The rows of a group lie close to one hidden flat surface of 10 dimensions, which passes through zero. Surfaces can cross.
Some rows, each with its group after it:
[ -1   0   2   7   5  12  -9  -2  11   6  17 -25  18] : Q_867
[  3  14  -1  16 -12 -13 -17  -8  -7  -5  -7  -3  -3] : Q_240
[ 16  24   4   2 -19  -1  -5  -5  -1 -10   2  -7 -17] : Q_867
[-13 -11 -11  -2   7  -6  12   6  -8  -6   2   1  -6] : Q_867
[ 12   2   4  13  -5 -13  -7 -16   7   9 -13  14   8] : Q_739
[-15 -15   1 -13   1   1  -3  -6  -1  22 -15  -3   8] : Q_867
[  2   4   2   5 -10  -8 -10 -10   5   2   5 -32  -5] : Q_240
[ -3 -20  -2 -18   4   9  -3   5   1   1   0  -8   5] : Q_28
[ 19  11   0 -19  -5  10  -2   7   0  12  -1  -1  12] : Q_28
[  4   1   6  11   5   6  16 -22 -10  16  -4   8  -1] : Q_28
[-20  21   7  -2   2  -8   3  -9  12  -2  13  12   1] : Q_739
[  6  -3  14  17  13  -1   5  -7   9  18 -21  18   4] : Q_739
[ -9   6   6  -8 -20   3 -19   4  -9  -1 -19  -8 -18] : Q_867
[-12   4 -20   7  11   1   2  14  -2  -6   1   6   4] : Q_240
[ -8   3 -19 -10 -11 -11   9 -14 -16   7   9  -2   4] : Q_867
[-14   6  -5 -14  -2 -25  19 -11  15   7   1   8 -10] : Q_739
[  9  19   4  -2  -6   9 -10   4  14 -10   9   0   0] : Q_240
[ -5 -28   7  10  12  15  -3   0  -9   1   1   7  11] : Q_28
[-11  14   4   4   9   8   2 -12  -6   1   0   5  -3] : Q_28
[  5   2  15  -2 -20   2  -9 -14   6  -6   7   4  -5] : Q_867
[ 11 -14  -3   6  -6   0 -17  -1  -4 -10 -26 -14 -17] : Q_739
[-14   2  -7 -10  13   5   7  18   2  -7   0 -16 -14] : Q_867
[ 21   3 -10  -1  -7   0 -12  -7  -1   1   1   9  22] : Q_28
[ -3   0  15 -10  -5  15 -11  -4   7  11 -18 -11 -11] : Q_867
[ 15   2  17  -3 -19  15  -7  -5   6  19 -12 -11  -4] : Q_240
[ 14   6   8  -8  -6  13 -17  28  -4  -3  -5  14  12] : Q_28
[  2 -22   3  14  13  22   6  16 -15   5   0   1   8] : Q_28
[ -7  -6   6  12   4  -4 -28   5  -7 -15   8   4  19] : Q_240
[ 12  -5   9  -5  -5 -20  23  12  -2  -3   2   6 -16] : Q_240
[ -1  -6 -10  14  15  -1  -9 -22   1  -2 -20 -15  -6] : Q_739
[12  2 11 -2 -1  6 16  3  2 19 -6 -4 -5] : Q_739
[-14 -16  -7  22  18  -1   8 -15  -9  -6   8   4   1] : Q_28
[  2 -26  14   0  13  -5   8 -28 -22  -9   4   1  -6] : Q_240
[  5 -16  -4   3  17  12   9   8 -14  14  -6  11  17] : Q_867
[ -4 -11   4  -8  10   0   6  -1  -3  -1 -11  34   1] : Q_867
[ -8  -7   0   0   4  12  11  -2  -4   0 -14  -3 -24] : Q_28
[-11   1  14  18  -3 -17  -5  15   3   4  11  -5   7] : Q_28
[  1  -1   0   1  -4  15 -13  11   5  21  -2  -6  24] : Q_240
[ 22   2   1  24   2  -4  13  11 -14 -14   8   3 -10] : Q_240
[ 10   1  -9  -8 -15  -4 -11   2 -10  -8   6  11  14] : Q_739
[ 13  24  -9  -1   9 -12  10  19   1  -8  -8  23  -2] : Q_739
[ -5 -17  13   0   2   8 -10   6   1  -5   2   3   3] : Q_240
[ -1   7   7  20   3  13  -5   5 -10 -16  -9  22 -14] : Q_28
[ 11   5 -12 -10 -15   0  -2  -6  -8   4  17 -13  14] : Q_739
[ -7 -16 -20 -16   0  -5   5 -18  -8  -2   3 -14  -3] : Q_739
[-10  -6   1  -7  -2   2  -2   1 -12  -7 -13  15 -11] : Q_867
[ -1  -8   1   2 -10 -11   6 -13  -3  16 -17   2 -11] : Q_240
[ -4  -6   0  21   2 -15   4  -4   7 -17  15   0  -8] : Q_739

New rows. What belongs after each?
[  0   1   6 -18 -16  16 -25  -5  -8  -8  -5   0   1] : Q_739
[ -2 -19   8  -1 -19 -15   9  15  -3   4  -2   8 -12] : Q_867
[ -5 -12  -4   9  27  15  10  12   4 -13  19 -13   4] : Q_867
[ -4   1 -12   0   1  -3   4  14   8  12  -2  17  16] : Q_240
[-12   1   1 -13  15  -5  -6 -16 -30   1  -5  -2   7] : Q_240
[-11  -4  18  -7  -3   2  -8   7  22 -16  18  14   4] : Q_867
[-13   6   5  -4   9   6 -26 -24 -17 -16   3  -6   6] : Q_240
[  3   3   9 -13  -4 -10  17  -1  21   5   3   5  -9] : Q_867
[ -8 -15  12  -3  13   3   1   9  33  16   8 -18  17] : Q_867
[  6 -33  -1 -11   0  -3   7  23   4 -11   1  11  -2] : Q_28
[-10   7   0   4  -6   0 -11  19   4  -6 -11  10  -5] : Q_240
[ -9  -2  11   9  -1 -13  -1 -13   8  -2  16 -16  -2] : Q_28
[ -3   7   4  -9  18  17   5   7   6 -16   0   3 -15] : Q_867
[  9 -12  11  14   8   0   6  14   2  14 -20   5  -2] : Q_739
[-20 -12   3 -23 -23 -18  10   5   3  14  -8  -2 -16] : Q_867
[-10  -2 -12 -19   8   6  15  -3  -5  -6   6  -8 -12] : Q_739
[ -9   1 -16 -11  -6 -11  -2  -9   0 -12   4 -11  -8] : Q_739
[-2 18  6 -7 12  7 -6 -4 19 -8  5  0  3] : Q_867
[ -8  -6  13 -10   2  20 -10 -15   7   8  -1  -9   4] : Q_867
[-10  -7   4  -6  -6  14  -8 -18  -9  -7   7  -2  -4] : Q_867
[  7 -14  -3  -5   9  11   1  32  -9  -8   0  24  14] : Q_28
[  6  12  -7 -15  -9   8   4   7   1  -1 -14 -12 -22] : Q_28
[ 14  -4   6  -2  15  20  10 -14  -2   6   3   9   9] : Q_867
[-13 -13   0  14   9   0   5 -10  -6  11   5 -11   5] : Q_28
[-17  -4 -11  20  11  -9  16   7  -6  -3   5  -7 -10] : Q_28
[  9 -10   5  18  18  16   0   5   5  -8  17  -7  13] : Q_867
[ 16  -5   8 -13  -5  21  -6   9  -3   7  -7  -5   3] : Q_28
[  4   4   6   1  -4  -7   7  18  11 -12  -1  -4 -22] : Q_867
[-24  -8  10  -8  -2   6  -8  28   2  12  -1 -10   4] : Q_739
[  8 -15   8   9  -9   2 -11 -12 -10  15 -13  12  12] : Q_867
[  5  -4  19 -21  -3 -22  -4  -9 -14  11   4 -12  11] : Q_240
[ -5  23  -1 -28  -7   1  -7   6   9  -7  -7   0 -11] : Q_28
[  4  13 -16   9  -6   2  16   9  -2  13 -13 -15 -18] : Q_240
[  3  11  -1   1  10   8  -2  -1 -11 -28   3  30  -6] : Q_867
[ 14   9   0   4   7  20  -3   4 -10 -10   1  -4  -3] : Q_739
[ -5 -17 -16  15   9 -21   9 -16   2  10  -8 -13   1] : Q_867
[ -9  -6  -3  -9  25   9  15  -4  -3 -17  27 -12  -2] : Q_28
[ -9  -9  -6 -12  11  24  13  12 -22  -5  10  -6  -6] : Q_867
[  4   1   2  15  11   1  -5 -10  16 -13  16  -6   7] : Q_867
[ 16   6  -5  11   8   9  -1 -24 -22   7   6 -10  15] : Q_240
[ -4 -13  -1   2  -6 -14   3   6  10  17   6  -8  15] : Q_867
[ 12  -4  11  20  -6 -10  -4  -5   8  20  -9   7  15] : Q_739
[  3  -3   5   2   3  13  -4  25 -18  11 -11   3   8] : Q_240
[  3  25  -1  29   8 -12  -4   3   6 -13  23  10  14] : Q_739
[  0  -2   7 -21   3  24 -15  13  -5   1  -7   7  12] : Q_28
[ 15 -10  -5   6 -15  -9  -2   9  -8  -4  19   2  17] : Q_739
[-19  -9  -1   3  -3   8 -23  -6 -14 -11   8   1   8] : Q_867
[ 15   8  -6  12 -12   3 -22  25  -3 -13  -7   7   4] : Q_28
[ -3   1   3  -2 -14   8 -17  -8  26  10  -2   0  10] : Q_240
[ -3  -8   5 -14  -6  13 -10 -21  -5 -14   3   8  -6] : Q_739
